The first 5 rows are patterns. Each new row is the sum of 2 different patterns, raised or lowered, with some noise. Before adding, each is slid sideways (what falls off one end comes back at the other) and multiplied by a number that may be negative. Names go in the order of the patterns.
(in the rows, 128 means zero)
Some rows, each with the names of its patterns after it:
[122 141 117 122 162 138 138  89 110 149 105 129 147  99 110 139 123 143
 146  96 135 116 109 142 118 138 124 112 125 125 157 129 165  89 122 115
 128 114 124 133  96 138 103] : H
[ 83 137 131 140 112 124 129 184 132 133 118 116 124 134 104  99 109 139
 163 126 107 131 159 144 130  77 140 114  53  91 124  98 141 129 146 103
 124 109  87 143 130 106 148] : L
[125 153  85 109 140 106 133 136  96 157 156 111 129 102 138 178 116 133
 125 131 124 148 134 139 103 126 114  78 118 138 109 119 134 112 123 104
 154 124 147 144 118 135 113] : U
[135 113 120 108 128 134 130  77 125 144 134 112 128 119 134 118 129 145
 134 142 154 129 119 140 158 100 118 139 173 129  96 157 144 114 126 109
  95 139 108  97  84 176 117] : G
[113 124 143 176  97 150 156 128 138 112  99 152 150 104 123 127 120 122
 136 119 169 112 140 132 145 137 168 137 111 114 119 105 142 140 148 141
 118 146 138 151 111 121 127] : J

New rows. What belongs after each?
[195 165 179 146 134 174 172 173 148 140 192 207 151 187 206 183 188 163
 140 175 154 198 162 144 197 152 165 176 156 179 155 157 175 176 177 197
 139 157 176 177 169 178 165] : L U
[157 159 160 130 140 126 176 137 148 184 140 149 141 112 139 166 120 121
  94 171 161 144 142 154 116 153 140 150 113 144 160 125 129 114 167 154
 146 145 171 152 153 191 137] : H G
[142 135 173 143 153 119 135 126 131 133 122 139 145 141 161 140 133 165
 142 135 132 128 115 114 122 151 120 116 146 143 128 134 132 109 141 133
 143 148 125 170 145 138 142] : L U
[ 95  72  93 120  98  85  68  86 129  78 102 141 100  90 115  86 100  94
  91 100  98 106  93  89 109  83 110  89  92 103 104 115  77  64  86  92
  93  99  99  76 111  97 101] : H L
[142 167  82 140 142 122 123 105 100 144 148 109 115 114 117 128 114 106
 164 125 131 108 149 136 150 126  94  89 115  88 118 108 162 126 113 129
 124 131 104 115 120  80 114] : G J
[137 133 108 106 155 147 100 143 120 146 142 117 140 128  88 140 107  94
 115 122 107 117 161 115 159  71 147 113 144 129 116 139  84 135 128  85
 125 128 103 166 146 110 118] : H U
[115 135 133 131 147 133 157 126 125 150 153 125 141 138 130 167 150 146
 143 136 163 113 135 154 169 140  98 154 123 152 141 133 117 154 127 115
 130 161 147 146 120 140 128] : H G
[122  93 124 103  91  88 120  92 106 111 101 112  79 139  98 126 133 101
 116 117 115 138  61  92 133  85 118 129  75 129 141  99 122 100 108 157
  99 108 117 112 115 128 111] : H U
[ 81 152  98 124 111  95 120 132 112 118  72 120 152 114 108 115 113 118
 121 120 134 108 123 126  92 107 129 125  96 114 116 141 105 110 134 136
 116 110 108  90 122 118  76] : U G
[ 91 169  98  98 133 107 157 145 102  99 151 130 123 106 126 114 137  93
 139 110 131 122 126  85 100 139 144 130 129 104 112 129 107 140 142 132
 106 152 125 123 128 139 113] : L J
[110 136 117  98 143 183 115 127  96 121 154 119 108  99 111 128 162 125
 116 106 144 124  91  78 139  99  62 100 109  97 115 141 133 117 130 101
  98 123 122 123 108  76 138] : L U
[120  97  43 134 112  83 112 116 118 136  83 123 133 138 132 117 129 100
 123 109  96  94 126  89 117  97  87 154 152 112 136  87 118 145 100 131
 103 115  99 148 129 129 110] : U J
[105 111 106 124 130 123  78 122 111 136 135 134 107 138 145 132 110  94
 142 127 126 103 105 122 161  97 143 199 145 122 148 105 117 107 139 141
 131 163 108 125 144 119 164] : L J
[ 67 116  81  83 136  91 113 105  92  99  64 110  74  97 139  36  67 112
  52 125  86  55 103 123  74  87  20  92 127  81 100  87  84 100 126 107
  87  37  85  90  38  54  83] : L U
[123 109 121 113 109  80 121  96 119 114 119 154 132  96 118 130 110 124
 121 132  92 120  82 108 115 106 117 112  79 140 134 110 132 118 101 129
  84  88 128 105 128  97  85] : U J
[ 31  91  93  49  69  39  68  80  74  62  31 120  53  78  84  33  42  85
  62  81  38  46 111 102  47  75  44  87 110  65  92  77  88  93  93  72
  94  79  51  55  42 104  84] : U G
[156 171 155 158 159 148 170 152 159 143 164 148 140 173 165 156 119 165
 170 139 157 164 159 188 186 158 156 172 197 121 168 164 157 158 178 158
 163 167 178 166 146 149 175] : H G
[118 138 153 157 143 159 161 121 139 149 139 151 144 144 191 177 152 111
 152 174 136 159 173 127 145 143 158 162 168 121 155 126 134 175 153 167
 162 135 146 142 172 160 176] : H J
[110 109  97 162 117 114 103 109  97 125 127 129  97 112 135 125 121 110
 109 120 107 117 133 144 112 142 134 113 129 127  90 124 135 130 116 101
 130 124 115 112 127  93 130] : G J
[139 139 168 151 173 191 130 166 180 162 167 123 134 185 179 133 155 154
 156 150 165 158 193 152 181 162 168 170 204 152 141 152 173 141 155 181
 181 163 150 164 151 182 137] : G J
[148 196 167 130 122 147 135 134 144 156 153 131 127 138 121 153 139 124
 109 159 147 138 126 119 186 128 124 161 132 140 188 144 145 167 183  88
 147 139 148 173 149 148 136] : G J
[157 119 122 146  81  82 148 132 119 133  89 121 104 107 128 141 119 125
 108 131 123 178 129 145  71 108  92 130 115 131 135  82 144 104 131 120
 106 115 143 127 141 118  81] : H J
[ 91  83 112 108 115  97 147 101 121 115  97 124  90 103 121  84 100 123
 101 119 111  58 153 125  83 113  84 128 171  89 104 123 118 108 135 121
 118  96  87 110  63 102 111] : U J
[101 133 125  51 119  70   4  86 114  50 106  98 108  69 103  72  97  99
 111  81 132  64 142 109  95  71  86  79 163 112 122 100  79 109 113  96
  57  74 108 118  92  93 143] : L J
[ 74 145  71 109 112 110 106 156 115  92  66  83  93 101 113 131  97  83
 125 107 130  96  76 105  81  86 123 139  79 118 117 101 108 104  75 145
  99  76  90 101  85  95 112] : H J
[ 77 117  81  91  89  67  79 104  50  98  86  79  76  71  77  82 116 113
  93 113  72  81  91  56  88  86  71  78 109  78 109 120  85  81  40 120
 107  63  95  81 106 112  85] : U J
[155 179 162 201 167 183 157 168 176 187 104 154 169 205 174 144 181 193
 173 177 143 115 174 165 139 109 189 155 205 145 168 202 190 172 187 117
 162 164 187 155 178 186 158] : L G
[127 125 172 157 134 109 137 114 102 109 122 100 172 135 154 118 133 119
 116 152 143 101 151 122 148 132 147 126 141 136 173 150 146 142 146 138
 138 132 138 115 141 166 161] : L G
[135 116 141 123 143 117 138 113 121 145 140 122 140 121 141 128 116 146
 121 120 130 148 131 134 133 125 137 104 152 128 111 135 122 141 153 120
 121 133 134 116 151 137 132] : H J
[155 131 151 158 121 157 165 142 131 121 152 193 134 132 151 151 134 155
 138 135 129 132 121  92 155 144 131 130 143 124 139 129 159 119 153 159
 137 140 132 135 161 110 129] : U G
[ 70 110  94  77 117 110  92 145 118 104 123 110  80 149  91 116 107 119
  99 115 107 146  86  91  89  77  96 117  85 102 107  81  96  77 107 101
 123 108  76 126  98  93  94] : U G
[114 128  95 120 134 124 103  92  95 111 142  84 100  97 107 101 110  69
 130  90 117 112 118 107 143 125 102  89  80  89 125 111 102 105  96 143
 105 127 130 118 106 110  94] : L J
[127 145 175 137 147  94 103 163 130 134 135 138 135 143  99 158 189  86
 136 144 125 174 161 143 155 153 178  99 181 137 191 112 154 130 137 127
 183 150  98 148 133 137 164] : H G
[155 175 172 150 166 137 131 162 159 157 149 110 174 147 172 150 136 178
 223 151 165 136 156 185 157 142 134 144 166 201 161 149 146 183 163 130
 112 176 136  92 134 145 132] : L U
[120 103 124  91  94 121  87 104 135 143  85 111 104  87 121 124  96 157
  77 131 121 136 112 143 123 139 108 113  95 119 123 135 111  93 118 131
 155 102  99 118 126 122 128] : L J
[144 180 144 184 145 164 189 186 159 177 129 151 134 129 147 170 161 139
 156 153 140 159 167 149 160 173 148 158 113 149 169 126 147 163 134 170
 172 142 167 155 142 165 132] : L U
[132 141 116 113 127 139 179 129 127 141 166 151 154 106 139 120  80 100
 139 121 154 143 144 127 138 132 100 144 139 116 149 112 163 126 154 137
 134 141 170 126 151 140 118] : L J
[172 169 163 174 183 158 172 185 153 165 189 165 141 203 181 171 119 172
 191 138 163 179 179 190 187 182 198 192 220 126 177 181 169 164 196 169
 178 166 189 178 155 168 184] : U G
[147 156 164 203 149 138 168 189 145 166 149 165 123 156 119 118 147 148
 184 150 114 192 184 146 171 115 149 170  81 103 162 131 181 141 112 146
 142 141 123 161 133 131 151] : L U
[112  82 116 115 142 126 146 134 121 137 136 158 115 128 141 113 118 146
 189  82 141 159 155 135  92 117 158 139 103 110 106 124 109 116  91 194
 104 142 122 138 122 163 139] : G J
[136 125 143 162 161 126 139 127 181 147 147 209 186 136 164 142 143 139
 176 135 166 175 125 151 161 136 182 131 143 134 174 151 165  82 140 137
 156 150 149 145 151 175 151] : H L
[ 96 112 116  83 108 121 119  47  95  94 119 100 101  96 102 100 135  75
  87  84  77  80 100  78 107  95  89  80  83  67  77 108  87  62 124  83
  89  62  98 113  70  83 128] : L G
[110 120 140 118 112 113 126 125 123 138 122 123 136 125 139 113 125 130
 113 118 126 118 119 102 139 134 116 116 121 116 135 106  91 100 152 113
 111 105 115 132 116 129 153] : L G
[133 162  86 134 131 137 106 100 130 108 133  83 110 136 145 113 164 178
 156  92 125 136 102 115 157 101 121 159 111 138 154  84 158 109 105 131
 126 137 121  78 120 119 158] : H L
[178 168 134 165 152 139 150 159 138 190 136 170 141 165 149 176 161 131
 142 143 118 178 166 160 169 138 160 170 157 123 149 147 146 141 140 194
 120 168 171 151 147 132 119] : U J
[162 150 139 144 119  99 177 122 131 150 122 154 146 127 137 152 143 117
 141 115 160 147 124 148 141 137 126 155 109 150 152 137 151 155 107 124
 120 157 156 113 148 123 135] : H J
[104 109 112 127 107 118 113 118 127 119 129 126 121 111 142 144 104  89
 120 125 112 129 117 121 129 120 120 118 141 132 122 119 109 134 115 142
 124 122 109 120 133  96 141] : H U
[ 71 148 133 103 111 117 115 135 129  93 100  73  80 105  69 112 124  78
 111 118 110  83  76 125  87 116 131 137  83 110 125 126  73  72  87 105
 128  89  70 128 121  83 112] : U J
[145 196 157 138 179 135 144 104 145 153 138 166 139 120 143 131 165 141
 148 112 152 134 127 108 130 141 142 137 140 132 172 159 172 109 112 132
 152 127 115 131 118 180 115] : H L
[105  83  95 103  96 114 120  78 124  97 117 156 104  99  66 137  88  99
 112 108 106 131  78  56 122 120  96 110 118  91 113  58 140  96 118 105
  94  80  89 120 139  85 115] : U J
[ 97 134 162 162 118 140 162 118 114 138 118 132 118  93  80 197 117 147
 135 114 122 124 140 147  89 132 122 136  89 161 128 147 124 145 149 134
 169 145 153 129 131 167 113] : H G
[119 131 157 113 152 168 153  77 149 126 141 140 148 125 127 106 179 124
 113 115 139 110 132 132 144 133 126 116 112  97 120 141 110  99 140 145
 123  90 135 158  96  91 155] : G J
[101 128 132 137 145 116  69 148  86  35  97 114 108 122  86 141  93 116
  99  85 118 115  91 151  80 134 153 134  98 126 125 163 131 126 125  91
 116 111  86  98  96 136 150] : L U
[113  89 108  77 111 158  88 143  91 120 107 138 120 148  92  92  84  56
  80 127  99 114 122  85 116  94 148  89 118 121  87 110 105 142 104  87
 113 118  95 100  90  98 151] : U J
[149 181 174 194 151 136 136 177 157 160 155 142 124 149 202 182 186 227
 161 148 163 161 172 162 162 165 163 176 153 169 179 147 133 200 126 174
 180 148 200 191 137 170 167] : U J
[108 120  76 114 140 143 100 137 100 110 100 111 120  96 105 117 128 112
 111 132 117 105  72 142  95  83 110  99 115 136  99  89 119 130 119 114
  99 107 135  67 120 110 111] : G J
[129  51  80  98  79 123  80  68  99  80  94  89 120  82 117  59 107  87
 104 117  98  91  84 108  72 101 108 102  72 124  89  91  73  77 120  80
  78 139  87  73 117  87 101] : H U
[102 111  83 100  62 117  89 100 104  82  69  99  96 123  96 107  80  95
  83  87  75  83  85  85 110 100  92 114 109  95  61  98  82  86  93  74
  98 112 102  77 117 130 111] : L J
[141 184 174 175 180 176 166 126 202 147 152 180 162 184 211 161 164 175
 170 184 170 181 178 170 137 192 164 178 170 154 148 164 180 191 177 196
 162 160 158 165 195 164 184] : H J
[127  97 165 131 125 110 100 154 172 116 168 138 144  91 136 158 122 108
 148  90  66 133 137 128 140 107 123 116  90 171 119 161 144 106 137 113
 157 157 126  77 138  99 138] : H U
[123 137 109  87 116 105  88 123  94 124  77  92  85  85  87  85 103 114
  82 121 120  84 104 104  97 115  73  65 100 109 114  92  62  99  96  93
  95 105  79  91  73 115  81] : H U
[114  62 118 124  78  85 180  91 114 119 112 119 137 102 130  70 104 149
 120 117 118 102 125 111 149 138 160 102 140 114 114 120 147 103  88 142
 141 118 106 138 131 139 129] : H G
[169 150 111  87 130 158 101 121 141 152 142 168 123 158 163 190  90 134
 118 142 129 156 137 135 135 174 143 121 136 138 129 140 120 139 137 138
 112 128 120 130 144 113  90] : G J
[108  80  92 135  98  75  75 149 136 113 112 150 121 117 137 108  78 102
 139 121 113 137 100 117 120 103 152 114 122 127 125 111 121 105  92 105
 128 154 117  87 149 142 116] : L G
[ 70  45  80  71  64  63  83  51  78 106  86  74 100  88  46  54  74 115
  61  44  80  98  70  75  72  54  73  25  74  27  90  67  73  76  91  43
  59  97  80  38  78  91  73] : G J
[168 160 137 106 114 145 130 128 146 105 138 152 137 158 153 109 113 150
 113 131 132 140 147 147 122 123 174 142 165 119 139 126 145 103 146 134
 115 135 117 110 143 142 143] : H J
[145 137 113 137 134  97 150 115 103 138 120 150 172 117 125 173 140 129
 152 163 109 136 106 181 124 109 140 139  90 126 136 125 151 141 101  94
 151 116 147 109 120 100 151] : G J
[133 157 137 128  99 107 178 138  88 130 119 163 140 115 166 169 128 172
 106  84 120 142 131 139 163  95 118 135 129 165 129 162 124 131 144 133
  72 134 124 153 115 132 105] : L U
[116 108 102 105  91  83  95  95  99 109 103  81 122 103 111  77 115 134
  85 101 109 107 129 109  92 124 117 136  81 101 114 128 104 121  95 108
 126 135 111  96 104 116 116] : U G
